There are 4 ways to turn a row about zero (a turn may also mirror it). The second row of each pair is the first, turned, with some noise. The first 28 pairs use one turn. New pairs use 2 turns, one after the other, and a turn may come again.
Known pairs, each followed by its turns in order:
[-3.18  3.66 -4.32  1.37 -1.97 -4.30]
[-5.75 -1.95  0.82  3.30  3.33 -2.97]
q220

[ 1.21 -0.22 -3.05 -4.13  4.46 -1.34]
[ 0.61 -1.26  2.48  3.38  2.13 -4.64]
q270

[-2.81 -2.90  3.97 -3.89  1.48  0.47]
[ 4.51 -4.80  1.14  1.28  1.74  0.83]
q384

[ 3.76  0.39 -2.00  4.27  3.97 -2.03]
[-0.02 -6.73 -1.12  2.55  1.57  1.18]
q270

[-3.44  1.17 -4.36 -0.24  0.83  4.14]
[ 3.49 -0.14 -1.07 -1.00 -3.18 -4.36]
q270

[ 2.86  3.48 -3.40 -1.18  4.01  4.06]
[-0.82 -1.51  1.74  1.34 -0.21  7.70]
q220

[-0.72  0.64  4.08  1.39  3.23 -2.71]
[-4.58 -1.33  1.14 -1.40 -0.51  3.18]
q825

[-0.34  1.04  1.80  1.56 -2.69 -1.32]
[-0.06  1.02  2.92  0.62 -1.18 -2.01]
q384

[-1.45  0.83 -1.70  4.19  4.00  4.15]
[-3.74 -1.27  0.39 -5.98  1.38  2.14]
q384

[-3.35  1.38 -2.36 -0.11  0.27 -3.08]
[-2.39 -0.90  1.55  3.52  1.21 -2.20]
q220

[ 2.66 -0.27  2.76  0.79 -3.87  1.46]
[-0.42 -0.71  3.64  0.80  0.41 -3.89]
q825

[ 0.61 -3.18 -3.79  1.23  3.67 -2.42]
[-0.16 -5.41  1.09  1.16 -3.50 -0.90]
q220

[-3.27 -1.21  1.12 -3.85 -2.87  3.10]
[ 0.12  5.12  3.99 -1.27 -0.14 -1.07]
q220

[ 4.07 -2.29  1.83  3.92 -1.98 -1.77]
[-0.20 -2.50  5.05 -3.48  1.26 -1.51]
q825

[-3.29  3.55 -0.02 -2.10 -1.60  2.45]
[ 3.76  3.44 -0.41 -2.81  0.11 -1.52]
q270

[ 1.04 -2.39 -2.16  3.91 -3.83  1.47]
[ 2.70 -0.85  0.72 -3.47 -0.05 -4.52]
q825

[-0.09  0.74 -4.42  4.39  0.53 -1.05]
[-2.47 -5.45  0.12  0.00  1.90 -0.25]
q220

[-2.89  3.05 -3.78 -1.79  3.18  1.85]
[ 4.26 -1.06  0.71 -0.85  0.42 -5.37]
q270

[-2.83  4.06  2.33 -3.13 -1.30 -4.31]
[ 2.14  2.22  3.22  4.98  4.54 -1.03]
q384

[-4.43  4.43 -3.37 -1.12  3.49 -3.35]
[ 0.71  1.91 -4.06  0.10 -4.81  5.73]
q825

[-0.97  1.31 -3.97 -4.23  4.39 -2.28]
[-2.23 -0.88  2.60  5.97 -3.30  1.12]
q220

[-3.42  0.01 -3.64 -1.98  0.88  3.46]
[ 1.60  2.71 -5.35  1.19 -0.12 -1.19]
q825

[-1.32  2.53  3.75  4.13  3.49  3.75]
[-0.32 -2.36 -5.29 -5.44  2.34 -0.61]
q270

[-0.51  1.56  1.13 -2.88 -3.62 -2.17]
[ 2.08  1.36  0.71  3.76  1.32 -2.91]
q384

[-2.76 -3.90  4.37  1.05  2.92 -2.97]
[-5.94 -1.67  2.71 -3.63  1.28 -0.08]
q270

[ 2.09  4.21  0.40 -3.20 -1.80  2.33]
[-3.12 -1.25 -1.21  2.99  1.99 -3.60]
q384

[ 3.77 -2.66  1.38  2.16 -1.75 -1.67]
[ 0.58 -2.73  4.10 -2.27  1.76 -0.85]
q825

[-1.56  3.86 -1.40 -1.84  0.94  4.40]
[-2.39 -2.09 -1.67 -1.82  4.76 -2.24]
q384

New pairs. What belongs after each?
[ 3.82  3.93 -3.42  3.78 -0.99 -2.80]
[ 1.59 -0.45 -7.33 -2.99  1.58 -0.39]
q220 q825

[ 0.74  3.13 -2.67  1.16 -3.31  3.70]
[ 1.11 -2.36 -2.41  1.15 -3.38  4.03]
q384 q825

[ 4.10  4.45 -2.96 -0.17  1.01 -3.55]
[-4.33 -4.60  1.20  1.83 -1.14 -3.82]
q825 q384

[-0.59  0.24  2.62 -0.77 -3.66 -2.67]
[ 1.17 -0.14 -1.05 -3.47 -0.36 -4.00]
q825 q220

[-1.02  0.25 -2.40  2.06  2.68  1.18]
[ 2.14 -3.32 -0.10 -0.33  1.58  0.48]
q270 q825

[ 1.65  3.62  4.03 -2.76 -2.98  1.18]
[-2.94 -4.23  2.59 -2.51 -0.40  2.56]
q384 q270

[ 3.82  3.65  4.28  2.06 -3.74  3.76]
[1.37 1.18 8.15 3.14 1.03 0.26]
q825 q384

[-1.13 -4.34 -2.08  3.65 -3.60 -0.69]
[ 3.49 -4.59  1.06  2.21  2.92  2.57]
q825 q825

[ 1.33  1.10  1.18 -1.33  4.38 -0.81]
[-1.27 -1.04 -1.85 -2.19  1.58  3.53]
q270 q825

[ 0.38  1.55  1.05 -2.04  1.28 -1.97]
[ 2.15 -1.71 -0.82 -0.54 -1.36  1.23]
q220 q270

[2.82 2.56 2.86 1.56 2.77 1.14]
[ 3.28 -2.28  2.96 -3.33  0.86 -0.50]
q384 q384

[-0.78 -0.59  2.58 -0.68 -2.20  3.56]
[-0.17 -2.28 -0.66 -2.73 -2.81  2.58]
q825 q825

[ 2.91  2.41 -2.99  3.33  1.80  3.51]
[-1.20  2.28  5.49  2.69  1.09 -2.15]
q384 q220

[-3.27 -3.78 -1.20 -0.84 -1.92  3.30]
[-2.08  3.63  1.18 -1.02  4.14  1.65]
q220 q270

[-0.95  0.89  2.58 -2.04 -3.28  1.71]
[-0.08 -3.60  1.60 -2.40  0.51  2.01]
q384 q825

[-3.92  0.52  1.21  0.48 -2.98  1.78]
[ 2.65  4.08  0.50 -0.21 -0.72 -0.82]
q825 q384

[-0.42  0.86 -4.43  0.18 -4.39  1.52]
[-3.43  1.47 -0.07  1.30 -3.81 -3.93]
q270 q384

[-0.54 -2.31  3.04  1.26 -0.84  1.50]
[-2.94  2.26  0.59  0.88 -0.39  1.93]
q384 q270

[ 0.20 -2.11 -4.06  2.06  3.27  4.06]
[ 2.94 -1.24 -5.63 -0.17  2.98 -1.88]
q384 q384

[ 1.16  3.38  4.43 -2.28  1.34  2.52]
[ 3.01 -1.06  2.83 -3.13 -1.96  3.48]
q384 q384

[-0.64  4.08 -3.23  2.15 -1.55  2.06]
[ 1.06 -4.13  0.54 -2.45  2.24  3.16]
q220 q384

[-3.42  0.82 -3.25 -4.26  1.43 -2.28]
[-3.32  1.11 -3.54 -3.91 -2.56 -2.13]
q825 q384

[-4.36  3.09  1.22 -1.52  1.10 -2.96]
[-0.35 -3.78  0.30  4.90  0.85  1.78]
q270 q384

[ 0.31  3.45 -0.78  3.38 -2.61  0.85]
[-2.35  3.70 -3.05  0.53  1.21 -1.28]
q825 q220

[-0.76  1.33  1.08  1.35 -0.06 -1.52]
[ 0.03 -2.69  0.62  0.57 -0.03 -0.65]
q220 q270

[-1.61 -1.92  1.04  1.96  0.82 -3.07]
[-1.19 -2.06 -2.12 -0.04 -1.67 -2.78]
q220 q220

[-4.38 -1.99  3.05  0.12  0.44  1.55]
[ 2.41  1.52 -2.06 -1.25 -4.71  0.47]
q384 q220

[-2.71  1.86  1.74  0.33 -4.33 -0.77]
[ 2.63  2.63  1.65 -0.03 -2.72 -2.64]
q825 q384

[ 2.64 -4.31  1.41 -1.75 -4.25  2.52]
[-4.39 -1.30 -2.05 -3.40 -2.07 -3.84]
q384 q220

[-2.32  1.04  1.89  0.11 -0.59  4.36]
[-0.21  0.25 -2.36  0.29  4.11 -1.02]
q220 q270

[ 2.89  0.98 -1.85 -0.82  2.52  3.92]
[-1.89  4.58  1.25  0.22 -1.17  3.28]
q825 q825

[ 1.35 -0.08  1.32 -2.65  0.50 -3.36]
[ 3.69 -0.77 -0.39  1.92  1.71  0.40]
q270 q220

[-2.14  0.94  2.13 -3.89  0.36  3.28]
[ 0.63  1.22 -1.20 -4.38 -3.19  0.24]
q825 q825

[-1.65 -2.27 -2.72  0.16  4.08 -0.11]
[-0.51  0.94  2.88 -1.09 -1.93  4.28]
q384 q220

[-0.67  2.44  3.68  4.05 -0.85 -1.82]
[ 3.75  3.62 -2.38  1.06  2.36 -1.91]
q384 q220

[-4.03  2.34 -0.69  0.80  2.58  1.39]
[ 2.90  1.22  1.41  3.17 -2.35  1.84]
q384 q220

[ 3.84  2.09  1.74 -3.71  1.62 -2.51]
[ 4.13 -3.75 -0.77  3.08  1.20  1.94]
q270 q220

[ 3.65 -1.34  4.32 -0.38  0.32 -4.31]
[ 4.47 -1.46  1.59  4.51 -3.06  1.34]
q220 q270

[ 0.36  1.41 -1.34 -3.47 -3.93 -3.20]
[-1.70  0.06  2.16  3.08  4.24 -2.94]
q220 q220

[-1.28  0.71  3.45  3.95 -1.75  0.55]
[-0.71  2.56  4.50 -2.06 -0.54  1.13]
q825 q270

[ 0.92  4.05 -1.30  1.05  0.01  2.35]
[ 3.30  0.82 -0.69 -1.28  2.23  2.25]
q825 q270

[ 4.10 -3.34 -4.23  2.24  1.30 -2.12]
[-4.60  1.83  2.92 -2.72  3.34  1.87]
q384 q220

